The groups are shells around one centre, one inside the other: the same stretched ball of 4 dimensions in 7 sizes.
Known rows, each followed by its group:
0.339, 1.167, -0.349, -1.001, 1.475, 2.159, 1.365, -1.736, 0.968, -0.713, 0.438, -0.599, -0.729, 0.683, 0.070, 1.306 | (1)
2.350, -2.632, -3.549, 0.180, -2.030, -1.948, 0.711, 0.885, -1.054, 3.854, 0.753, -0.205, 1.646, 1.395, 3.809, -3.334 | (2)
0.385, -0.356, -0.533, -2.373, -0.673, -0.839, 2.393, -1.765, -0.480, 0.183, -0.014, 2.321, 0.596, -0.410, -0.571, -0.444 | (6)
1.671, -2.884, -2.298, -0.974, -2.751, -3.322, 1.583, 0.052, -1.468, 3.371, -0.114, 1.967, 2.354, 0.448, 2.473, -3.218 | (4)
1.922, -2.608, -1.222, 0.520, -1.589, -2.157, 0.510, 0.273, -0.971, 3.836, -0.165, -1.001, 2.084, 3.012, 3.786, -2.875 | (3)
-0.415, 1.099, 1.021, -1.429, 1.097, 1.350, 1.812, -2.421, 1.090, -1.160, -0.738, 0.939, 0.086, -0.209, -0.649, 2.015 | (6)
0.347, 0.351, -0.283, -0.246, 0.732, 1.239, 1.050, -1.337, 1.059, 0.180, -0.410, -0.268, 0.376, 0.443, 1.174, 1.091 | (1)
1.303, -0.097, -1.713, 0.723, 0.770, 1.580, 0.290, -0.284, 0.886, 1.341, 0.499, -2.079, 0.089, 1.633, 2.730, 0.010 | (0)
-1.290, 3.155, 2.513, -1.407, 3.238, 3.989, 1.718, -3.502, 2.468, -3.331, -0.836, -0.171, -1.243, -0.137, -1.940, 4.555 | (2)
1.563, -1.410, -0.848, 0.400, -0.384, -0.574, 0.508, -0.228, -0.302, 2.611, 0.112, -1.629, 1.109, 2.948, 2.987, -1.622 | (5)
0.003, 1.028, 1.211, -1.467, 1.366, 1.432, 1.670, -2.340, 0.598, -0.819, -0.090, -0.260, -0.370, 1.424, -0.576, 1.257 | (3)
1.807, -1.973, -3.204, -0.409, -1.708, -1.460, 1.136, 0.305, -0.699, 2.789, 0.572, 0.675, 1.343, 0.334, 2.765, -2.394 | (3)
-0.510, 0.929, 2.048, -0.709, 1.313, 1.296, 1.385, -2.448, 1.320, -0.813, -1.344, 0.102, 0.523, 0.796, 0.020, 2.221 | (0)
0.011, 1.728, 0.017, -0.893, 2.004, 2.888, 1.315, -1.996, 1.483, -1.331, 0.247, -0.732, -0.955, 0.372, -0.203, 2.193 | (1)
-0.105, 0.925, 1.353, -1.486, 1.205, 1.188, 1.733, -2.395, 0.629, -0.802, -0.352, 0.084, -0.125, 1.160, -0.602, 1.342 | (5)
-1.288, 3.071, 2.156, -2.079, 2.882, 3.597, 2.141, -3.600, 2.087, -3.473, -0.587, 0.664, -1.335, -0.695, -2.552, 4.232 | (4)
2.117, -2.693, -3.079, -0.636, -2.345, -2.591, 1.256, 0.460, -1.470, 3.569, 0.634, 0.794, 1.736, 1.112, 2.907, -3.511 | (5)
0.982, -0.967, 1.231, 0.055, 0.185, -0.502, 0.718, -1.136, -0.225, 1.909, -0.521, -1.723, 1.150, 3.772, 2.078, -0.874 | (0)
-1.100, 2.698, 2.993, -0.704, 3.159, 3.676, 1.273, -3.249, 2.371, -2.581, -1.111, -1.076, -0.814, 0.988, -1.039, 4.210 | (3)
1.063, -1.768, -1.519, -1.743, -1.899, -2.329, 2.064, -0.797, -1.110, 1.896, -0.068, 2.356, 1.573, -0.059, 0.971, -2.025 | (6)
1.352, -0.922, -0.442, 0.351, 0.132, 0.036, 0.520, -0.524, 0.001, 2.048, 0.085, -1.843, 0.795, 2.938, 2.610, -1.006 | (5)
2.683, -3.327, -4.393, -0.458, -2.978, -3.089, 1.119, 1.152, -1.847, 4.386, 1.105, 0.788, 1.892, 1.013, 3.656, -4.514 | (4)
1.330, -0.912, -1.502, 0.320, -0.205, 0.106, 0.621, -0.278, 0.237, 1.939, 0.132, -1.005, 0.867, 1.529, 2.683, -0.824 | (5)
0.837, -1.425, -1.020, -1.182, -1.405, -1.687, 1.726, -0.930, -0.499, 1.638, -0.480, 1.806, 1.606, -0.003, 1.268, -1.190 | (2)
1.420, -1.221, -2.866, -1.165, -1.240, -0.903, 1.598, -0.303, -0.577, 1.732, 0.733, 1.244, 0.750, -0.237, 1.517, -1.695 | (6)
-0.218, 1.058, -0.539, -2.407, 0.502, 1.049, 2.422, -2.270, 0.655, -1.402, 0.028, 2.315, -0.296, -1.657, -1.399, 1.430 | (2)
1.544, -1.714, -1.448, -1.056, -1.280, -1.700, 1.450, -0.484, -1.144, 2.377, 0.491, 0.336, 1.125, 1.762, 1.729, -2.406 | (6)
-0.271, 0.542, 2.888, -0.584, 1.287, 0.775, 1.207, -2.458, 0.824, -0.200, -1.339, -0.776, 0.681, 2.460, 0.297, 1.515 | (0)
2.460, -3.617, -4.025, -1.112, -3.547, -3.995, 1.616, 0.850, -2.233, 4.305, 0.784, 2.030, 2.292, 0.464, 3.047, -4.747 | (2)
1.828, -2.977, -2.151, -1.291, -2.798, -3.558, 1.725, -0.012, -1.893, 3.476, 0.168, 1.797, 2.186, 1.070, 2.227, -3.700 | (1)
1.046, 0.147, -0.243, 1.395, 1.437, 2.026, -0.141, -0.577, 1.299, 1.281, -0.069, -3.240, 0.213, 2.879, 3.065, 0.673 | (0)
0.751, -0.251, -1.974, -1.158, -0.348, 0.208, 1.619, -0.941, 0.285, 0.543, 0.265, 1.264, 0.426, -0.825, 0.830, -0.116 | (3)
1.436, -1.771, 0.164, -0.045, -0.736, -1.496, 0.794, -0.582, -0.822, 2.774, -0.229, -1.204, 1.525, 3.540, 2.572, -2.044 | (4)
2.192, -2.948, -3.730, -0.437, -2.707, -2.775, 1.207, 0.739, -1.363, 3.785, 0.551, 1.229, 2.010, 0.373, 3.306, -3.573 | (4)
1.636, -1.252, -2.953, -0.557, -0.984, -0.549, 1.165, -0.016, -0.399, 2.060, 0.811, 0.240, 0.719, 0.435, 2.218, -1.738 | (1)

New rows, each followed by its group:
1.725, -2.019, -0.851, 0.427, -0.977, -1.433, 0.532, -0.035, -0.673, 3.204, -0.092, -1.280, 1.653, 3.060, 3.326, -2.242 | (6)
-0.771, 1.681, 1.887, -1.438, 1.747, 2.006, 1.811, -2.888, 1.477, -1.811, -0.941, 0.615, -0.213, 0.027, -1.103, 2.826 | (1)
0.346, -0.404, 1.461, -0.755, 0.215, -0.336, 1.332, -1.772, 0.064, 0.813, -0.843, -0.185, 1.033, 2.173, 0.823, 0.055 | (1)
0.701, -0.509, -1.835, -1.872, -0.838, -0.550, 2.099, -1.153, -0.233, 0.535, 0.290, 2.150, 0.570, -1.031, 0.200, -0.597 | (6)
1.424, -0.826, -1.650, -0.755, -0.335, -0.194, 1.213, -0.571, -0.455, 1.625, 0.792, -0.474, 0.361, 1.624, 1.603, -1.426 | (3)
0.551, 1.229, 0.194, 0.760, 2.268, 3.125, 0.229, -1.274, 1.723, -0.082, 0.084, -2.989, -0.588, 2.291, 1.776, 1.796 | (4)
1.486, -1.043, -0.441, 0.478, 0.114, -0.023, 0.398, -0.418, -0.117, 2.304, 0.186, -2.217, 0.804, 3.387, 2.833, -1.257 | (3)
-0.688, 2.355, 2.036, -0.440, 2.875, 3.545, 1.081, -2.730, 2.230, -2.025, -0.752, -1.276, -0.788, 0.961, -0.430, 3.626 | (6)
0.253, -0.333, 1.172, -0.836, 0.139, -0.274, 1.412, -1.768, 0.214, 0.636, -0.891, 0.258, 1.055, 1.500, 0.731, 0.269 | (6)
-0.395, 1.923, 1.216, -1.440, 2.110, 2.604, 1.669, -2.645, 1.324, -1.799, -0.135, -0.254, -0.890, 0.599, -1.080, 2.481 | (6)
-0.892, 1.963, 2.202, -1.799, 1.974, 2.176, 1.989, -3.165, 1.410, -2.196, -0.828, 0.656, -0.471, 0.143, -1.652, 2.971 | (1)
2.412, -2.773, -4.336, -0.699, -2.571, -2.482, 1.278, 0.863, -1.523, 3.686, 1.152, 1.023, 1.518, 0.432, 3.099, -3.846 | (4)
0.944, -1.188, -2.157, -2.285, -1.616, -1.652, 2.370, -0.984, -0.918, 1.124, 0.394, 2.833, 0.950, -1.020, 0.209, -1.600 | (1)
-0.738, 1.813, 1.620, -1.557, 1.803, 2.172, 1.874, -2.864, 1.477, -1.968, -0.744, 0.677, -0.398, -0.178, -1.263, 2.851 | (6)
0.500, 0.635, -1.281, -1.218, 0.659, 1.392, 1.572, -1.392, 0.684, -0.322, 0.464, 0.427, -0.344, -0.302, 0.234, 0.744 | (6)
1.616, -1.965, -3.572, -1.617, -2.250, -2.109, 1.940, -0.035, -1.169, 2.288, 0.753, 2.400, 1.268, -0.901, 1.546, -2.640 | (2)
-0.686, 2.363, 1.187, -1.876, 2.284, 2.975, 1.980, -2.968, 1.548, -2.505, -0.122, 0.385, -1.167, -0.259, -1.780, 3.050 | (3)
1.959, -2.211, -2.709, -0.813, -1.856, -2.033, 1.322, 0.141, -1.312, 3.021, 0.757, 0.539, 1.320, 1.270, 2.430, -3.059 | (5)
0.625, 0.618, -0.395, -0.641, 1.110, 1.597, 1.132, -1.397, 0.690, 0.031, 0.372, -0.950, -0.334, 1.303, 0.740, 0.663 | (5)
1.655, -2.791, -3.034, -1.833, -3.089, -3.524, 2.135, -0.062, -1.781, 2.983, 0.291, 3.095, 2.079, -0.587, 1.655, -3.436 | (4)
1.199, -1.081, -1.378, 0.135, -0.487, -0.291, 0.787, -0.371, 0.146, 1.951, -0.101, -0.431, 1.130, 1.172, 2.544, -0.848 | (6)
0.723, -1.216, 0.599, -0.879, -0.718, -1.419, 1.445, -1.295, -0.507, 1.616, -0.684, 0.446, 1.510, 1.895, 1.283, -1.021 | (1)
2.338, -3.181, -2.791, -0.709, -2.664, -3.292, 1.257, 0.529, -1.975, 4.108, 0.678, 0.570, 1.978, 1.991, 3.092, -4.265 | (3)
-0.407, 1.066, 0.914, -2.359, 0.807, 0.873, 2.369, -2.676, 0.542, -1.415, -0.366, 1.755, -0.148, -0.438, -1.573, 1.544 | (1)
-0.838, 1.563, 2.514, -2.268, 1.527, 1.342, 2.296, -3.292, 0.858, -1.949, -0.837, 1.159, -0.225, 0.420, -1.965, 2.349 | (0)
0.623, 0.315, 0.324, -0.654, 0.973, 1.075, 1.135, -1.527, 0.383, 0.345, 0.138, -1.126, -0.048, 2.090, 0.780, 0.328 | (6)
-0.681, 1.823, 1.565, -1.638, 1.826, 2.184, 1.895, -2.876, 1.380, -1.948, -0.619, 0.599, -0.484, -0.046, -1.311, 2.730 | (5)
1.133, -0.073, -1.253, 0.817, 0.831, 1.561, 0.254, -0.430, 1.001, 1.274, 0.204, -2.065, 0.253, 1.707, 2.737, 0.272 | (4)
1.099, -0.385, -0.473, -0.422, 0.334, 0.369, 0.984, -0.945, -0.010, 1.240, 0.342, -1.171, 0.306, 2.280, 1.543, -0.632 | (6)
0.220, 0.837, 0.694, -1.218, 1.221, 1.368, 1.520, -2.016, 0.567, -0.475, 0.040, -0.446, -0.301, 1.408, -0.144, 0.974 | (6)
1.718, -2.625, -1.802, -0.986, -2.299, -2.962, 1.504, -0.100, -1.549, 3.238, 0.108, 1.184, 2.003, 1.380, 2.317, -3.211 | (5)
1.378, -0.797, -1.653, 0.505, -0.025, 0.440, 0.483, -0.185, 0.383, 1.908, 0.236, -1.340, 0.711, 1.578, 2.836, -0.705 | (1)
-0.592, 1.200, 0.783, -2.449, 0.770, 0.965, 2.487, -2.760, 0.749, -1.687, -0.522, 2.272, -0.086, -1.164, -1.736, 1.899 | (2)
2.397, -2.872, -2.632, -0.178, -2.105, -2.555, 0.874, 0.612, -1.639, 4.045, 0.770, -0.441, 1.714, 2.587, 3.473, -3.925 | (2)
0.280, -0.160, 1.530, -0.109, 0.638, 0.327, 0.935, -1.656, 0.587, 0.763, -1.016, -0.875, 0.990, 2.285, 1.352, 0.609 | (1)
0.698, -0.040, 0.103, -1.381, 0.359, 0.224, 1.601, -1.586, -0.210, 0.455, 0.296, -0.181, 0.094, 1.773, 0.269, -0.342 | (4)
0.896, -0.888, 0.301, -0.770, -0.244, -0.726, 1.280, -1.205, -0.423, 1.489, -0.208, -0.325, 0.956, 2.303, 1.311, -0.967 | (5)
-0.291, 1.895, 1.270, 0.080, 2.560, 3.351, 0.751, -2.154, 2.133, -1.286, -0.571, -1.735, -0.585, 1.161, 0.493, 3.047 | (1)
0.120, 0.490, -0.369, -2.410, 0.176, 0.338, 2.365, -2.079, 0.030, -0.691, 0.207, 1.881, -0.098, -0.549, -1.084, 0.470 | (1)
0.208, 1.289, -0.194, -0.734, 1.626, 2.404, 1.224, -1.753, 1.265, -0.817, 0.204, -0.727, -0.661, 0.553, 0.228, 1.691 | (5)
0.350, 0.269, 0.473, -1.643, 0.508, 0.375, 1.803, -1.948, 0.016, -0.070, 0.031, 0.342, 0.074, 1.216, -0.240, 0.225 | (1)
0.020, 0.387, -0.961, -2.030, -0.100, 0.346, 2.254, -1.838, 0.479, -0.638, -0.190, 2.492, 0.301, -1.742, -0.630, 0.855 | (0)
0.078, 0.608, 0.254, -2.108, 0.518, 0.571, 2.141, -2.182, 0.183, -0.689, 0.041, 1.230, -0.114, 0.143, -0.908, 0.685 | (6)
-0.714, 1.937, 1.388, -1.930, 1.824, 2.252, 2.072, -2.945, 1.331, -2.162, -0.444, 0.870, -0.674, -0.331, -1.642, 2.728 | (6)
0.694, -0.778, 0.526, -1.217, -0.356, -0.891, 1.585, -1.493, -0.479, 1.139, -0.310, 0.341, 0.967, 1.859, 0.738, -0.824 | (6)
2.236, -3.085, -1.896, 0.292, -2.158, -2.805, 0.647, 0.568, -1.436, 4.311, 0.117, -0.593, 2.242, 2.883, 3.924, -3.667 | (3)
1.067, -0.787, 0.273, 1.094, 0.444, 0.409, 0.117, -0.585, 0.604, 2.025, -0.606, -2.308, 1.158, 3.058, 3.158, -0.221 | (2)
-0.669, 2.994, 1.983, 0.280, 3.810, 4.907, 0.560, -2.634, 2.917, -2.355, -0.552, -2.651, -1.353, 1.396, -0.009, 4.408 | (0)
1.565, -2.159, -2.134, -1.852, -2.176, -2.686, 2.032, -0.442, -1.660, 2.476, 0.534, 1.956, 1.436, 0.597, 1.229, -3.021 | (1)
